There are 9 hidden switches. A switch that is on adds its own fixed numbers to the row, and there is some noise. The rows also spread widely along 15 directions, which tell nothing about the answers.
Some rows, each with its switches (1 for on, 0 for off) after it:
10  -38  -14  -2  3  -2  -16  26  -14  27  -6  3  -17  9  -26  5  -9  14  23  -15  17  -11  14  -17  3  11  -4  -4  0  -6  7  0  18  15  -5  -66  16  -10  13  -13  40  -28 => 0 0 0 1 1 1 1 1 0
-3  -20  18  -23  26  -23  -7  36  29  -12  -53  -12  -36  0  -31  -6  -20  1  -15  18  39  -2  9  -42  -17  -18  -10  18  -16  -2  8  7  1  -20  -41  32  15  -4  -5  -5  29  -29 => 1 0 1 0 0 1 1 0 0
-35  11  0  15  -18  14  -27  -24  -4  -32  0  44  33  -5  17  15  -45  0  3  45  -6  -10  -6  -10  -4  2  -48  31  27  37  -6  24  -20  -23  26  -1  21  12  -14  -9  -17  18 => 0 0 0 1 1 0 0 0 0
-8  -33  3  5  -4  -1  -13  18  -9  11  -11  -2  25  -2  -9  12  -4  -2  25  18  23  -12  -3  -24  -24  -1  -3  25  -15  -10  -12  -6  12  -19  -2  -20  35  -1  -15  -9  13  -7 => 0 1 0 0 0 1 1 0 0
-11  -13  16  -11  4  -17  -2  -2  -20  3  -8  -35  23  2  8  -4  27  -24  13  2  0  -18  -12  -2  1  9  5  17  -17  -31  -11  -11  8  10  -8  -20  -1  7  -29  -28  -5  -27 => 0 0 1 0 1 1 1 0 0
-3  19  6  -18  21  -27  15  -8  9  -3  -31  -24  -7  -18  16  -3  -12  -42  13  1  33  -3  19  -20  -2  -20  5  10  -4  -19  9  11  22  -32  -45  23  -6  10  -12  -16  32  -12 => 0 0 0 1 1 1 1 1 0
-4  -7  2  16  3  -27  21  9  9  9  12  0  1  -22  14  2  15  -36  2  15  7  -19  2  -12  -14  6  3  11  -15  1  -25  -18  -1  -22  -2  17  12  9  -26  8  0  -2 => 1 0 0 0 0 1 1 1 0
-4  -14  5  10  5  -30  7  1  -4  -6  -11  13  -13  -10  4  -3  -12  -35  5  -22  1  -19  -16  -7  -18  -6  22  46  27  -14  -19  -7  34  -1  -9  -4  2  6  -7  10  31  -19 => 1 0 0 1 1 0 1 1 0
-49  -11  6  -14  -11  4  -36  11  3  -8  36  -31  7  36  11  6  -5  11  7  22  -24  11  11  -1  12  47  -42  -9  0  27  -14  -11  -15  34  1  -19  -16  0  -28  -13  -48  -1 => 1 0 1 0 0 1 1 0 1
-8  -12  22  -14  2  4  -5  22  -9  -5  18  -53  30  18  11  4  -9  -8  19  6  8  11  -6  -34  -16  18  21  32  -9  -6  -22  -21  -1  -17  -5  13  -5  3  -17  13  -15  5 => 1 0 0 0 0 1 0 0 0
6  2  -16  4  -22  -4  -10  33  -6  -16  15  -27  18  -38  -14  -27  -1  -3  4  -11  14  -10  23  -27  -2  -21  33  0  15  5  -16  1  -6  -4  -1  -40  16  -1  -10  7  18  52 => 0 1 1 0 1 0 1 0 1
14  -24  -9  -14  -2  -29  -13  24  -23  5  -3  -23  -35  0  -2  -18  -25  -7  13  -48  15  -28  12  -33  3  4  28  7  36  -23  3  -18  28  14  -14  -40  11  1  30  12  49  -22 => 1 1 0 1 0 0 1 1 0
-25  8  15  -3  7  -11  -12  11  30  -13  -18  19  -1  8  -14  -1  -15  5  -22  26  13  8  12  2  -7  -21  -13  13  0  2  -4  23  4  -10  -27  15  -4  0  -21  4  9  8 => 0 1 0 0 1 1 1 0 1
-8  2  20  0  -11  -20  -4  14  -20  -15  -1  -11  13  30  16  -3  -18  -17  2  -3  13  -11  -19  -25  -21  -7  26  46  22  -21  -10  -17  15  -17  6  3  5  2  3  18  15  -25 => 1 1 1 0 0 0 0 0 1
-4  35  32  -1  8  7  -4  -19  -5  -11  -7  -7  23  33  5  6  -17  -15  -12  24  8  6  -20  -19  -2  -22  8  41  36  10  -14  37  -16  13  4  -23  -21  -45  -9  28  -3  -46 => 1 1 1 1 0 1 0 0 0
-17  -3  -6  7  -2  -4  6  29  7  -6  31  -25  20  -26  2  12  -9  -11  15  18  11  17  8  -10  -22  -9  -2  25  2  23  -25  -16  -6  -32  -4  21  13  0  -21  12  -13  54 => 0 0 0 1 0 0 1 0 1
-10  -49  14  -23  34  -12  21  24  1  16  -17  -30  5  -3  -19  24  13  -14  17  1  8  7  -10  12  -22  -2  1  61  -29  -44  -11  -11  37  -9  -41  9  -3  6  -29  -33  26  -21 => 0 0 0 0 1 1 1 1 0
-7  -13  7  -2  -11  -26  -3  32  38  -10  -26  10  -15  20  -27  -22  -10  -3  -11  -12  22  -1  13  -28  -4  -2  18  -20  -50  -30  26  -12  41  -28  -20  14  4  34  -18  -22  60  6 => 0 0 0 1 1 1 1 0 1
6  -17  10  -36  32  -20  32  6  -51  14  26  -54  15  -27  33  9  16  -29  -4  -3  -2  -35  -9  17  21  -8  12  61  20  -57  -17  -15  -21  -8  -16  -6  5  7  1  1  12  -15 => 1 1 0 0 0 1 1 0 0
4  -11  26  8  5  -44  1  8  10  -4  -27  10  -25  13  -15  -10  -5  -23  -4  -23  6  -10  -17  -23  -14  1  11  13  1  -18  2  -15  31  11  -12  -5  1  4  -12  -10  38  -39 => 0 1 0 1 1 1 1 0 1
9  33  37  -7  8  -13  47  -8  9  -18  18  -16  27  0  12  2  4  -33  -28  6  -3  15  -18  4  7  -17  24  41  -17  -26  7  3  -4  -26  -6  30  -30  4  -27  -4  25  6 => 0 1 0 0 1 0 0 0 0
-11  -19  -9  -7  10  16  -23  26  5  17  -3  9  4  13  -10  13  -17  21  11  24  24  -14  31  -18  2  5  -13  0  -8  12  -14  21  -5  -9  -14  -22  10  -8  3  8  7  -2 => 0 0 1 0 0 0 1 1 0
-11  7  10  -37  3  -10  4  8  -26  -13  13  -36  2  39  7  1  -30  13  -11  1  -1  12  -2  3  23  -8  -14  32  28  -19  32  1  -12  -1  -3  -14  -15  -6  24  -9  18  -16 => 0 0 1 0 0 1 1 0 0
-3  7  9  -4  21  -11  3  28  6  3  1  4  0  -15  -2  -9  1  2  -20  20  21  -21  21  -4  9  -21  17  8  4  -2  -32  16  -22  -15  -17  19  3  1  -5  37  2  20 => 0 0 1 0 1 1 1 0 0
-7  15  18  -11  11  -31  17  -9  0  -10  -6  -37  -18  3  21  4  -5  -42  24  -25  7  20  -5  -13  -16  12  -1  9  2  -4  13  -16  30  -2  -27  22  -19  4  -16  -28  4  -20 => 0 0 1 0 1 0 0 0 0
-10  -27  13  -9  9  3  -10  24  8  -8  -8  3  -2  19  -16  8  -23  0  2  3  4  -10  2  -31  -1  14  4  39  -8  -7  -9  9  8  3  -12  -21  -1  5  -20  -12  35  -18 => 1 1 1 0 1 1 1 0 1
-4  2  -14  14  -22  -9  -19  36  6  2  2  8  -7  6  -10  -22  -11  6  -3  3  31  -14  26  -31  -4  -11  28  -17  6  3  -14  0  9  -13  3  -24  9  0  8  37  22  10 => 1 0 1 1 1 1 0 1 0
-16  -18  20  -31  -3  -4  -24  -10  -7  -45  -2  -2  13  -6  -6  -19  -28  15  -36  5  -37  -33  -4  -6  42  21  -32  32  11  -16  5  13  -29  23  4  -20  -4  36  -19  -40  10  8 => 0 1 0 0 1 0 1 0 0

New rows, each followed by its switches (1 for on, 0 for off):
11  -10  10  -22  14  -51  21  21  3  -1  -4  -14  -49  3  -19  -16  -1  5  -36  -26  -2  -5  -3  7  19  -9  -6  -1  14  -29  20  -20  10  13  -10  3  -10  5  20  -1  35  -25 => 0 0 0 1 0 1 0 1 0
-12  -1  -12  5  9  -19  8  11  -23  13  -10  14  7  -19  18  12  -6  -24  21  8  34  -23  4  4  -17  -33  13  33  14  -20  -12  3  19  -39  -13  6  27  5  6  12  27  1 => 0 0 1 1 1 0 1 0 0
-10  8  34  -10  33  4  -7  -21  14  -26  -21  -4  27  -32  11  -4  -4  -33  -20  31  -7  -27  -6  -18  6  1  -1  48  5  7  -45  37  -33  2  -22  25  -13  6  -49  2  -22  -1 => 1 0 0 0 1 0 1 0 0
13  11  4  14  1  -10  2  -16  -4  -16  -1  -4  -2  -27  14  -4  -22  -42  34  -19  -2  -20  14  -63  6  25  6  2  13  29  -12  10  -6  5  0  -33  11  9  -21  -27  24  -4 => 0 1 1 0 1 1 1 0 1
1  7  14  -1  19  -16  0  -3  -10  -3  -4  30  -1  -7  8  -7  -3  2  -33  11  -5  -33  0  10  24  -13  -1  14  21  -13  -17  20  -19  1  3  3  3  9  4  23  5  -5 => 0 0 0 0 1 1 0 0 0
-18  -17  14  -4  -4  -14  -3  -4  -26  -13  -8  -19  30  -14  4  14  3  -24  15  23  -1  -11  -26  -1  -20  -2  -24  60  3  -16  -7  -11  0  -5  4  -14  17  -1  -30  -40  -4  -22 => 0 1 1 0 1 0 1 0 0
-16  20  20  -7  2  -6  -12  5  5  -2  4  -4  -1  40  8  2  -8  3  -6  17  6  5  6  -15  13  12  -14  -11  -6  7  3  8  -7  5  0  -5  -18  -4  -11  1  -2  -24 => 0 0 1 1 1 1 0 0 1
-16  -4  -23  13  -17  -15  -11  29  25  7  5  22  -36  14  -20  -4  -16  8  -6  8  17  5  25  -16  0  -5  -17  -24  9  27  10  5  13  1  -1  -29  8  -13  5  10  26  -7 => 1 0 1 1 0 1 1 1 1
-8  24  -4  -25  12  -11  15  5  -14  -8  16  -46  0  -15  10  0  -6  -17  2  -2  6  13  14  6  14  -20  -6  19  24  -3  12  9  -10  -4  -20  -12  -16  -11  -4  -13  10  12 => 0 0 1 1 1 0 1 0 1
-15  0  22  -18  19  -41  18  41  0  0  21  -10  -37  4  -8  15  -6  10  -32  37  5  17  0  15  1  -10  -47  30  12  10  3  -24  -40  -9  -9  33  -2  -14  6  8  -6  -13 => 0 1 1 0 1 1 1 0 1
-2  12  -4  18  -8  -15  21  13  22  1  7  1  0  -1  0  -8  5  -31  15  -19  15  9  14  -17  -8  -6  35  -9  -23  -5  0  0  35  -21  -14  -4  -5  11  -25  -7  39  20 => 0 0 1 0 1 1 1 0 1
-4  -17  7  10  27  35  -8  -28  20  5  -10  40  15  -3  -9  26  -18  -13  8  24  -15  -21  -5  -29  15  25  -28  28  -9  31  -20  56  -15  18  2  -43  1  -15  -38  -19  15  -31 => 1 0 0 1 0 1 1 0 0
11  -10  22  -22  19  0  -7  29  -15  10  2  -43  25  12  10  -10  -2  -10  11  -11  26  -26  16  -29  4  7  59  20  -15  -36  -41  -8  8  -15  -26  6  -13  14  -7  32  13  4 => 0 0 0 1 1 0 1 1 0
30  -8  -5  -3  27  -1  31  17  -19  20  -5  -16  10  -18  -1  8  7  -29  27  -15  30  -27  11  -36  2  -14  42  30  -13  -29  -19  9  14  -27  -14  -29  8  1  -5  -2  57  -14 => 0 0 1 1 1 1 0 1 1
16  -19  11  -7  -27  13  -3  50  5  -24  14  -38  43  -16  -43  -12  -10  16  -11  31  16  14  4  -45  -11  -6  10  35  -29  5  -4  -14  -32  -27  13  -27  12  -7  -23  -13  17  36 => 0 1 0 0 1 0 1 1 0
14  25  2  11  -23  9  22  -9  -9  -4  39  17  19  13  14  -10  -5  -8  -25  9  -13  -7  0  -9  40  9  6  -8  -10  1  26  12  -30  -9  37  -40  -11  3  -2  0  30  2 => 1 0 0 0 1 1 0 0 0
-7  11  30  -7  29  3  25  -15  40  -15  25  -1  -16  13  -6  26  -30  -21  -2  -4  -32  34  -2  -14  15  32  -23  30  -5  34  -4  22  -5  21  -21  5  -46  -6  -42  -24  17  0 => 0 1 0 1 1 1 1 0 1
-15  -17  15  -16  -5  -39  3  12  -15  -8  -2  -6  -8  26  0  -7  -8  3  -19  -3  -5  -8  -21  12  6  0  -15  25  6  -37  21  -26  12  -4  4  9  7  18  10  -11  17  -23 => 0 0 0 0 0 1 1 0 0
-21  -26  20  -49  25  -8  -10  30  -4  -5  11  -38  -11  50  -6  3  -24  30  -15  -13  -11  9  7  7  24  17  -7  26  4  -32  9  -5  6  15  -29  5  -26  13  9  -6  13  -8 => 0 0 0 0 0 1 1 0 1
3  22  8  7  19  -12  43  -4  7  24  14  11  -8  11  7  7  21  -26  -21  -10  5  16  -7  35  7  -27  25  15  3  -26  11  20  20  0  -17  -8  -28  -21  -7  19  33  -20 => 1 0 0 0 1 1 0 0 0
6  -11  20  -24  21  -1  19  30  23  -8  22  -11  -31  17  -22  10  -22  9  -31  11  -7  14  4  -22  22  22  -21  19  -22  20  13  2  -33  3  -9  12  -23  -9  -6  -7  23  -10 => 1 0 1 0 0 0 1 0 0
-7  3  20  2  18  -22  37  6  12  -8  18  -19  9  -12  11  15  -4  -39  10  -6  0  6  -9  -11  -18  -4  26  51  0  -7  -30  -8  17  -21  -20  38  -9  10  -30  6  15  15 => 0 1 1 0 0 1 1 0 0
-12  36  14  13  20  8  39  -6  33  10  30  22  22  -3  16  29  3  -34  -12  39  5  21  5  14  3  -11  -5  17  -32  17  -10  24  -13  -39  -12  36  -25  -6  -42  7  6  22 => 0 0 0 1 1 0 1 0 1
-5  -8  0  -20  13  -29  3  34  -9  19  -17  -29  -5  -14  -11  -13  18  0  -10  -8  38  -9  16  19  -6  -46  29  7  3  -52  -1  -2  26  -14  -37  -4  9  -5  6  18  35  2 => 0 1 0 1 1 1 1 0 0
10  -12  5  -13  10  -24  48  14  -1  -11  30  -18  -21  -15  -22  13  -14  -7  -19  -20  -19  23  -18  5  10  -11  -14  48  16  -13  24  -14  1  -2  4  -10  -6  -3  0  -27  48  6 => 0 1 0 1 0 1 0 0 1
13  0  12  -6  17  -6  7  6  11  4  -17  -12  -1  17  -18  -6  -3  -7  -4  -15  12  8  0  -19  1  -15  21  9  -2  -13  9  20  16  5  -20  -21  -10  -19  -6  -3  33  -19 => 0 0 0 0 0 1 1 0 1
-5  8  33  -17  16  -9  41  -2  47  -21  -6  -17  16  -4  -13  -1  17  -30  -30  19  -4  3  4  -10  17  5  4  21  -67  -30  -1  12  6  -19  -29  32  -36  29  -64  -42  32  2 => 0 1 1 0 1 1 0 1 0
-13  -41  8  -7  -1  9  -19  32  19  -15  3  -10  11  11  -13  -4  -34  5  13  -14  4  -11  11  -46  -11  22  33  33  -13  -9  -30  -2  24  -10  -18  2  6  26  -23  11  27  31 => 1 1 0 0 0 1 1 0 0
4  -5  7  -17  33  -36  30  12  11  8  -24  -22  -35  -48  -2  0  16  -37  -9  -13  27  -3  8  5  -13  -29  3  21  -5  -30  8  -1  18  -16  -53  27  3  2  -14  -16  37  -9 => 1 1 0 0 1 0 0 0 0
-35  2  -8  -8  -11  24  -21  -11  -17  -10  19  6  38  19  13  18  -30  19  5  25  -10  10  1  18  6  -4  -35  28  30  9  10  26  -6  -5  11  -25  4  -5  3  -10  -15  17 => 0 0 0 0 0 0 0 0 0
-9  29  3  5  -18  4  21  -1  -16  -23  56  0  27  7  25  6  -39  -10  1  7  -15  9  3  -8  20  -1  10  40  34  15  -7  7  -21  -16  22  -12  -12  5  -1  16  14  40 => 0 1 1 0 1 1 1 0 0
-1  9  8  14  11  -17  38  3  5  15  23  -5  10  -15  3  19  19  -38  2  3  1  13  -9  20  -15  -19  11  39  1  -11  -18  -2  17  -6  -12  -7  -17  -19  -30  2  18  -4 => 0 1 0 1 1 0 1 1 1
18  -4  -5  7  19  -25  -8  15  -13  11  -23  -18  -25  -37  -3  -9  -12  -23  34  -26  35  -11  16  -38  -19  -19  24  1  33  10  -18  2  12  -4  -26  -17  26  -17  14  20  22  -3 => 0 0 0 1 1 1 1 0 0
15  42  18  -12  -7  -30  26  1  5  -18  16  -25  -10  11  15  -18  -19  -22  -21  -10  10  18  6  -19  16  -10  12  -11  5  1  35  -7  -10  -23  -5  22  -19  -1  10  5  25  6 => 0 0 0 0 0 0 1 0 0
2  -19  4  -13  0  -11  0  30  29  7  -16  1  -14  -3  -36  -11  9  14  -24  -1  22  -6  16  -8  7  -12  -5  -23  -43  -24  21  2  15  -10  -20  -6  7  6  -11  -19  44  3 => 0 1 0 1 0 0 0 0 0
-13  -14  9  -17  21  -3  -13  38  2  5  10  -24  -5  21  7  2  -26  1  12  -6  23  -13  17  -36  -3  9  35  23  3  -3  -38  -4  8  -15  -24  22  -3  9  2  44  12  10 => 1 0 1 1 0 1 1 0 0
-10  -17  12  -9  22  6  -12  26  -1  5  15  -11  16  2  -8  10  -11  14  -4  20  3  -10  6  -14  5  1  -2  28  8  8  -38  7  -23  -3  -6  3  5  -3  -9  26  -11  15 => 0 0 0 1 0 1 1 0 1
-1  4  2  -5  9  -5  36  -5  8  6  1  -4  8  9  -18  15  10  -23  -9  -4  0  11  -13  19  3  -29  5  42  -2  -30  14  21  29  4  -14  -37  -20  -23  -20  -26  52  -28 => 0 1 1 1 0 0 1 1 1
3  -21  18  6  -6  -14  9  24  26  10  -16  -13  14  11  -11  1  11  -32  13  6  32  -5  0  -38  -34  8  30  13  -58  -24  -12  -21  35  -31  -21  13  4  6  -37  -7  30  -20 => 1 1 0 0 0 0 1 1 0
-14  -13  7  7  -14  3  -21  7  28  -8  -11  14  4  11  -31  -6  -9  5  -3  -10  -1  10  0  -7  -8  -1  3  1  -11  0  5  18  32  18  -11  -34  -8  -6  -25  -17  27  3 => 0 1 0 1 1 0 1 0 0
-4  5  4  8  14  -7  12  -36  -26  5  37  23  1  5  52  10  -2  -40  7  -12  -36  -59  -6  -15  44  50  -6  5  12  -3  -29  5  -15  17  29  -23  -3  30  -15  -5  6  -30 => 1 0 1 1 0 1 0 0 1
-12  -21  -19  8  21  18  -8  27  -10  32  5  20  5  -16  3  23  -3  -1  23  23  28  -20  25  -6  -8  -8  4  22  3  10  -35  26  -6  -16  -15  -25  25  -13  -4  25  11  3 => 1 0 1 0 1 1 1 0 0
-19  -2  26  0  13  3  15  -8  15  -7  26  9  6  17  12  20  -11  -23  -3  18  -22  -3  -7  -10  11  35  -12  38  -18  9  -21  8  -11  7  -4  6  -24  9  -43  -11  5  -14 => 1 1 1 0 1 1 1 0 0
10  -5  29  -5  8  -17  28  27  2  -19  26  -15  12  -4  -23  -5  5  -2  -40  25  -13  -7  -21  -9  15  -2  11  53  -7  -4  -32  -13  -40  -2  20  7  -16  -1  -22  18  7  4 => 0 0 1 1 1 1 1 1 0
-20  12  21  3  32  23  11  -6  29  -6  8  17  32  1  -1  23  -9  -9  -9  28  -6  9  -1  6  1  -10  5  45  -5  11  -42  41  -3  -13  -16  22  -23  -3  -43  15  -3  23 => 0 0 0 1 1 1 0 0 1
4  -31  -7  14  10  10  0  22  -11  15  32  0  -2  -14  -13  20  -14  -3  35  -34  -7  4  1  -14  -15  14  20  33  22  14  -35  -3  24  16  -1  -44  7  -10  -7  9  20  21 => 0 1 0 1 1 0 0 0 1
3  37  8  7  8  9  47  -34  5  -9  0  17  40  -10  3  21  -2  -34  -20  40  -1  16  -19  18  11  -42  -14  54  3  -8  18  45  -8  -28  6  -15  -18  -20  -27  -21  32  -13 => 0 0 0 1 1 1 0 1 0
-14  11  14  13  -17  6  -31  0  11  -6  -6  27  44  -6  3  -23  17  3  -29  34  8  -41  13  -3  16  -5  10  -19  -23  -10  -29  25  -21  -2  5  -15  9  13  -33  16  -12  17 => 0 1 0 0 1 0 1 0 0
-21  -31  1  2  -1  -2  -4  7  -3  -10  -1  13  12  -5  -13  14  -21  -3  11  -10  -6  1  -12  8  -16  -4  -1  57  13  -15  -5  5  33  0  -11  -19  9  7  -17  -19  27  12 => 0 1 0 0 1 0 1 0 0
0  -10  12  -13  28  -29  1  13  -7  2  -17  -5  -27  -20  -4  2  -7  -4  -7  -1  9  -14  7  -8  0  -10  -18  19  21  -9  -6  1  -6  2  -24  2  11  1  4  -6  14  -18 => 0 1 0 0 1 1 0 0 1
-22  -3  -7  -27  -6  -3  -12  1  -24  -13  26  -32  3  19  16  -12  -23  7  9  -25  -20  -4  17  3  36  19  1  4  24  -18  13  4  9  22  -7  -34  -18  22  6  -20  14  17 => 0 0 1 0 1 1 1 0 0
-3  -4  -11  33  -10  -5  15  8  -19  24  12  30  18  5  11  21  -4  -22  32  -6  23  4  -11  10  -34  -23  27  30  12  -7  -6  -3  37  -30  7  -21  20  -14  6  20  28  2 => 0 0 0 0 1 0 1 0 0
-30  4  -7  -19  10  25  3  6  33  -14  24  14  6  3  4  17  -47  5  3  18  0  2  43  -19  35  18  -20  6  -27  14  4  37  -5  -28  -25  8  -17  34  -29  -22  39  49 => 0 1 1 1 1 1 1 0 0
-24  -1  14  -15  8  -8  -6  5  -3  -1  -14  -28  5  25  -4  14  -15  -7  22  2  17  28  -1  1  -21  -14  -4  37  16  -12  8  10  31  4  -33  -12  -12  -20  -11  -15  12  -22 => 0 1 1 0 1 1 1 0 0
-41  12  -4  -35  9  12  -19  19  -1  0  16  -43  20  13  17  6  -25  6  3  13  18  16  33  12  7  -21  8  27  25  -17  -5  22  9  -12  -43  -7  -18  -3  -6  16  9  30 => 1 1 0 1 1 1 1 0 1
-3  -19  10  -3  -14  -1  11  34  -7  -2  43  5  19  25  -5  -3  -10  13  -31  11  -9  -13  -13  -2  18  6  22  30  -14  -20  -12  -16  -17  -17  28  -4  -1  14  -1  31  23  18 => 1 0 0 1 0 1 1 0 0
0  10  -9  2  1  5  -6  19  11  13  7  -19  1  -5  3  -6  7  -11  10  7  27  -12  30  -37  7  1  14  -31  -19  10  -10  9  -5  -13  -10  -16  6  -5  -14  12  11  4 => 1 0 1 1 0 1 0 0 1
7  5  29  6  37  -28  26  16  33  -11  -29  21  -19  -4  -17  7  -35  -29  -6  -9  29  6  -5  -26  -33  -37  47  66  22  -6  -37  18  34  -29  -44  50  -13  -5  -9  44  47  -1 => 0 1 0 1 1 1 1 1 0
2  -1  20  -3  25  -16  30  21  14  3  13  22  -38  8  -29  29  -21  4  -26  17  0  28  -17  9  -3  -14  -31  52  13  22  10  7  -17  5  -7  5  -16  -37  2  3  31  -25 => 0 1 1 1 1 0 1 0 0
-24  12  20  4  -17  -31  -15  -19  22  -35  -15  -17  11  8  11  -20  -12  -33  8  -18  -9  2  -4  -24  -13  7  10  2  11  -5  -5  -5  36  8  -16  8  -6  20  -36  -21  0  4 => 0 1 0 0 0 1 1 0 1
-17  -5  15  -33  34  8  5  12  8  5  22  -20  -7  27  8  14  -14  16  -5  -1  -9  2  20  1  30  24  -7  6  -11  -8  -13  14  -6  7  -26  16  -28  12  -8  3  0  5 => 0 0 1 0 0 1 0 0 0
11  13  16  -13  20  -16  15  1  -16  10  0  0  -10  13  7  5  -11  -5  -14  11  10  -2  -1  1  17  -12  -10  16  12  -8  19  13  -21  -3  -7  -11  -5  -16  15  3  21  -32 => 0 0 0 0 1 1 1 0 0
0  14  15  11  -13  -13  13  1  17  -13  7  23  3  37  4  0  -27  -11  -7  3  3  6  -3  -29  3  7  6  2  -14  3  21  -1  8  -27  10  7  -2  11  -4  -3  35  -5 => 0 0 0 0 0 1 1 0 1
-19  14  -1  -7  16  -7  1  -25  -18  2  15  -46  19  -10  35  17  -3  -37  40  2  -5  7  10  -3  -5  9  -15  20  35  11  -20  5  7  9  -20  -15  -8  -10  -17  -13  -30  -8 => 0 0 0 0 0 1 1 1 1
-26  12  6  1  -1  0  -10  -14  -11  -6  14  7  22  10  42  8  -24  -27  15  15  -1  -21  11  -15  8  15  -3  19  17  -2  -15  14  -2  -10  -5  -8  1  19  -17  2  3  -2 => 1 1 0 0 1 1 1 0 1
6  3  19  -10  15  -19  23  20  8  -9  4  -7  -7  12  -8  0  -11  0  -22  4  6  9  -4  -13  4  -10  1  21  -6  -11  9  -4  -6  -21  -5  25  -4  4  2  5  23  1 => 0 0 0 0 0 1 0 0 1
16  7  -4  0  8  -18  13  14  -2  7  2  10  -30  1  0  -4  -20  -16  -7  -13  17  -24  14  -35  17  -8  14  2  15  -3  8  10  -3  -7  -3  -28  7  -7  14  11  58  -25 => 1 1 1 1 0 1 1 0 1
-6  -17  23  -27  16  -1  -30  9  -15  -18  -21  -30  3  20  -5  -4  -44  9  21  -26  9  -3  2  -38  -4  5  20  41  33  -14  -15  10  21  12  -26  -13  -6  5  7  5  20  -9 => 0 1 0 1 1 1 0 0 0
5  14  20  -11  0  -18  27  31  -27  27  51  -30  10  40  10  25  4  3  -11  32  14  25  -11  9  1  -8  -15  23  -2  -7  15  -32  -33  -21  18  -7  -4  -36  17  23  3  -27 => 0 1 0 1 0 1 1 0 1
